Every row belongs to one group in each of 2 separate groupings. Each group adds its own fixed numbers to the row, and there is some noise. The rows also spread widely along 5 directions, which tell nothing about the answers.
Known rows, each followed by its group in each grouping:
[-11  13  11  -7  13  -1  -7  20 -30 -13   5 -22  -4 -12  -8   5 -33  11
   0] : Z131 S
[-14   4  22  -1  -8 -14  -3 -13  -2 -15 -18  -8 -14  -6 -10   7  -8  -6
  -1] : Z437 J
[-16  23  14  -4  26 -16  18   7   6  -5  -1 -21   2   1  -6  13 -21   3
 -10] : Z754 N
[-30  16   7  -3  19  12 -10  17 -16 -22 -14 -22  -8   0  -8   0 -19  15
   3] : Z437 N
[  2  36   8 -17  17  15   8  55  -7 -13  20 -13   0 -19 -21  -9   1  10
 -23] : Z754 S
[ -4   7  22  -9   4  -4   8  20 -25 -12  20 -17  -8 -18  -5   3 -22   2
 -11] : Z131 M
[  1   9  18   3 -16  -4   8   5  -4 -17   6   3 -10 -19 -17   7   1  -5
 -13] : Z754 J
[  5  22  30   6 -31  -6 -23  13  -3 -14  -9  11 -19 -28  -3   5  24 -20
 -27] : Z437 M
[  8  27   5 -22  31   7   9  29 -15  -6  23 -15   2 -19 -22   2 -10   6
  -8] : Z131 S
[  2 -10  18 -37   8  18  29  17 -28  -9  47  -2   7 -30 -57  -1 -17  10
  -6] : Z131 N
[-19  18  12   0  23   7   8  16  -7 -19  -2 -17  -1  -4 -11   5 -19  15
 -11] : Z754 N
[ -4  -7  18 -23  -8   1  11   2  -8 -18   9  -7  -5 -19 -34   3   3   1
   3] : Z437 J
[-19   1  24 -13   7  -4   0   6 -23 -11  10 -11  -8 -17 -15   4 -28   3
 -10] : Z131 N
[ -3   6  24  -7  -9  -5  -7 -10 -19  -6   3   4 -16 -17 -24  15 -13 -10
  -4] : Z131 N
[-30  14  12 -27  26 -34  16  23  -9  -3  16 -37  -2  -5   2 -10 -48   7
   9] : Z131 N
[ -8   4  14   4  20  12  -4  11 -14 -18  -5 -15  -4  -8 -10   4  -7  11
  -6] : Z437 M
[-32  29  14   2  -1   0   1  38 -11 -20   0 -17  -6 -11   2  -7 -22  12
 -12] : Z754 N
[-16  32  16  -3   8 -26   8  35   5  -9   0 -22   5  -7   3  -5 -19  -2
  -7] : Z754 S

New rows, each followed by its group in each grouping:
[  6  14  13 -13   6  25  -4  14 -15 -18   3  -2  -3 -18 -37   4   2   1
  -4] : Z437 S
[ -4  28   8  -2  19  12  12  38  -2 -16  12 -13   2 -12   1  -1  -1  12
 -24] : Z754 M
[  2  11  13  -6  15   3   1  16 -21 -11  13 -15 -12 -17  -3   5 -15   6
 -13] : Z131 M
[-37  27   8  -7  33 -15  21  24   1 -15   2 -33   5   6   9  -6 -38  16
  -6] : Z754 N
[ -4  18  17  -1  18 -14  26  22   4  -4   9 -16   7  -8  -1   2 -14  -6
 -18] : Z754 M
[-19  22  16   3   9 -15   8  39  -4 -15   7 -24   2  -9  -6  -5 -25   8
  -7] : Z754 S
[-22  12  21 -19 -14  -1  -4  29  -3 -19  16  -7  -7 -19 -23  -9  -5  -5
  -8] : Z437 N
[  4  -4  15 -42   3  -9  49  37   9  -8  52 -14  16 -27 -39 -14  -3   1
 -12] : Z754 J
[-26   0  23   4  13 -21  -1 -16 -24 -13 -15 -24 -11  -1  -6  14 -46   4
   5] : Z131 N
[ 10 -13  21  -3 -24  24  -2 -24 -18 -19 -10  14 -15 -21 -45  18  11  -4
  -5] : Z437 J
[  4  18   3 -24  29  -6  17  32 -10  -7  27 -20  -4 -19   2  -6 -11   5
 -20] : Z131 M
[-46  29   1 -12  29 -22 -11  32 -15 -13  -4 -44 -19  -1  33 -11 -47  16
   8] : Z131 N
[-21  17  18   6  -8  10  -6  32 -16 -21   3  -5 -12 -16 -12  -4  -6   5
 -20] : Z754 N
[-16  31  10  -2  11  -8   5  41  -3 -16   9 -20   4 -12  -7  -3 -15  10
 -10] : Z754 S
[  0  13  19   3   7   2  10  16  -9  -9   6  -8   6 -10 -25  10 -13   4
 -10] : Z754 S
[ -1  27   7 -10  33 -45  14 -14   1   4 -10 -25   2  -1   2  15 -32 -13
   4] : Z131 S
[ -1  11  13 -14  14   3   6  19  -4 -11   3  -4  -2 -13 -13  -1   1  -1
 -14] : Z437 M
[-37  31  11  -8  13  -5   9  46  -6 -23   7 -24  -2  -4  10 -15 -24  19
  -9] : Z754 N
[  1  -2  22 -23  -6 -12  15  -6   5 -11   9  -1  -3 -22 -31   4   7 -15
   1] : Z437 J
[-13  34   6 -22  17  -4   0  26   6 -14   5 -13 -11 -14  -7  -9   8  -7
 -14] : Z437 N
[ -5  16   6 -25  12  -8   6  14 -19 -12  15 -15  -9 -17  -1  -2 -10   2
  -4] : Z131 J
[-37  16  10 -33  10 -14  29  68  -1 -13  42 -32  13 -13 -13 -31 -30  18
  -5] : Z754 N
[ -8  16  12 -13  -3  -5  -9   8   2 -14  -2  -6 -14 -18  -9  -1  10  -8
 -10] : Z437 J
[-32   4  26 -20 -12 -16   1  21  -6 -20  12 -15  -2 -13 -25 -10 -26  -2
   6] : Z437 N
[ -1   1  14  -9  19  -6  17   1  -3  -8  -1 -16   4  -9 -16   7 -15  -2
  -4] : Z437 M
[ 11   7  15  -7  17  -2  11   1 -14  -9   4  -9  -6 -10  -5  13 -18  -2
 -11] : Z131 M
[-12  26  15  -7  -1  -5 -11  29  -8 -17  -1 -19  -2 -14 -13  -4  -9   4
  -1] : Z437 S
[ -1  14  18  -8   4  -1  16  39  -4 -11  21  -9   3 -18  -4 -12  -8   3
 -23] : Z754 M
[-18  11  15 -12 -27  18 -20  38 -32 -21  21  -8 -26 -32  -3 -11   1   7
 -10] : Z131 J
[  5  23   4  -5  34  17  -2  10  -6 -11  -7 -12  -3  -9 -31  11   2   8
  -5] : Z437 S
[ -9 -20  30 -10  -2   8  13   9 -18 -15  12 -13  10 -13 -32   2 -22   8
   5] : Z437 M
[ -8   9  16  -6  22  -9  11   5  -1 -13  -1 -20   3  -4  -2   0 -13   1
  -3] : Z437 M
[  5 -11  19 -26  -4   0  17  -3  -5 -15  16  -4  -1 -24 -44   5  -3  -7
  -2] : Z437 J
[  0   4  18 -15  14  -5  19  22 -18  -3  22 -17   1 -19 -10  -3 -18   6
  -9] : Z131 M
[-12  13  26   5  -4   2   4   7  -7 -16   1  -2  -7 -13 -19   9  -7  -2
 -16] : Z754 N
[-14  24  -1 -30  31  35   2  41 -13 -21  22 -13  -3 -10 -23 -16   5  17
 -11] : Z437 N
[ 11   0   6  -8  20  38  23  11 -15 -20  16  -1   1 -12 -35   9   1  19
 -17] : Z754 J
[ -1  14  15 -10  14  -4  13  22 -17 -10  19 -17  -5 -17  -4  -6 -20   6
 -12] : Z131 M
[-21  -3  29 -10 -21  -9  -2   6 -29 -16  12 -10 -13 -25 -22   4 -31   0
  -2] : Z131 N
[  1  21   3  -8  25   8  -6  12  -4 -13  -8  -9  -2  -5 -24   8  -5   9
  -3] : Z437 S
[ -8 -11  40  -1 -42   3  -9   0 -33 -13  11  16 -16 -33 -40  10 -15 -11
  -9] : Z131 N
[-10  18  16   6  24 -21  11   5   6 -11 -14 -24   7   5  -3  13 -34   8
  -5] : Z754 S
[ -3   5  24   2  -9   0  13  27 -12 -16  10 -10   5 -13 -30   3 -22  10
  -8] : Z754 S
[  7  11  13  -8  16   6   5  17 -21  -7  19  -6  -8 -23  -5   2  -7   3
 -18] : Z131 M
[-20  11   9  -7   3  10 -13  15 -16 -22  -2 -13 -15 -10  -8  -4  -5  11
   4] : Z437 J
[-11  -5  34  -6 -42  -7  -6   1 -11 -18   4  -1 -10 -24 -31  -2   2 -10
   3] : Z437 J
[ -6   8  12 -24  -2  13   7  24 -23 -14  27  -7 -14 -25 -22  -5  -9   8
  -8] : Z131 J
[-10  21   7 -12  17  12  -9  32 -10 -17   3 -19   0 -11 -19  -5  -5  13
  -6] : Z437 S
[  8  17  13 -15  10 -12   5  13 -14  -4  11 -14  -1 -18 -18   7 -19  -1
   0] : Z131 S
[-20 -11  10 -17   1   6   3  11 -16 -20   0 -23  -7 -12 -20  -7 -24  22
  11] : Z437 J
[-14  11   8 -17  20   2   6  11 -18 -10  11 -17  -7 -16 -14   4 -21   7
  -6] : Z131 N
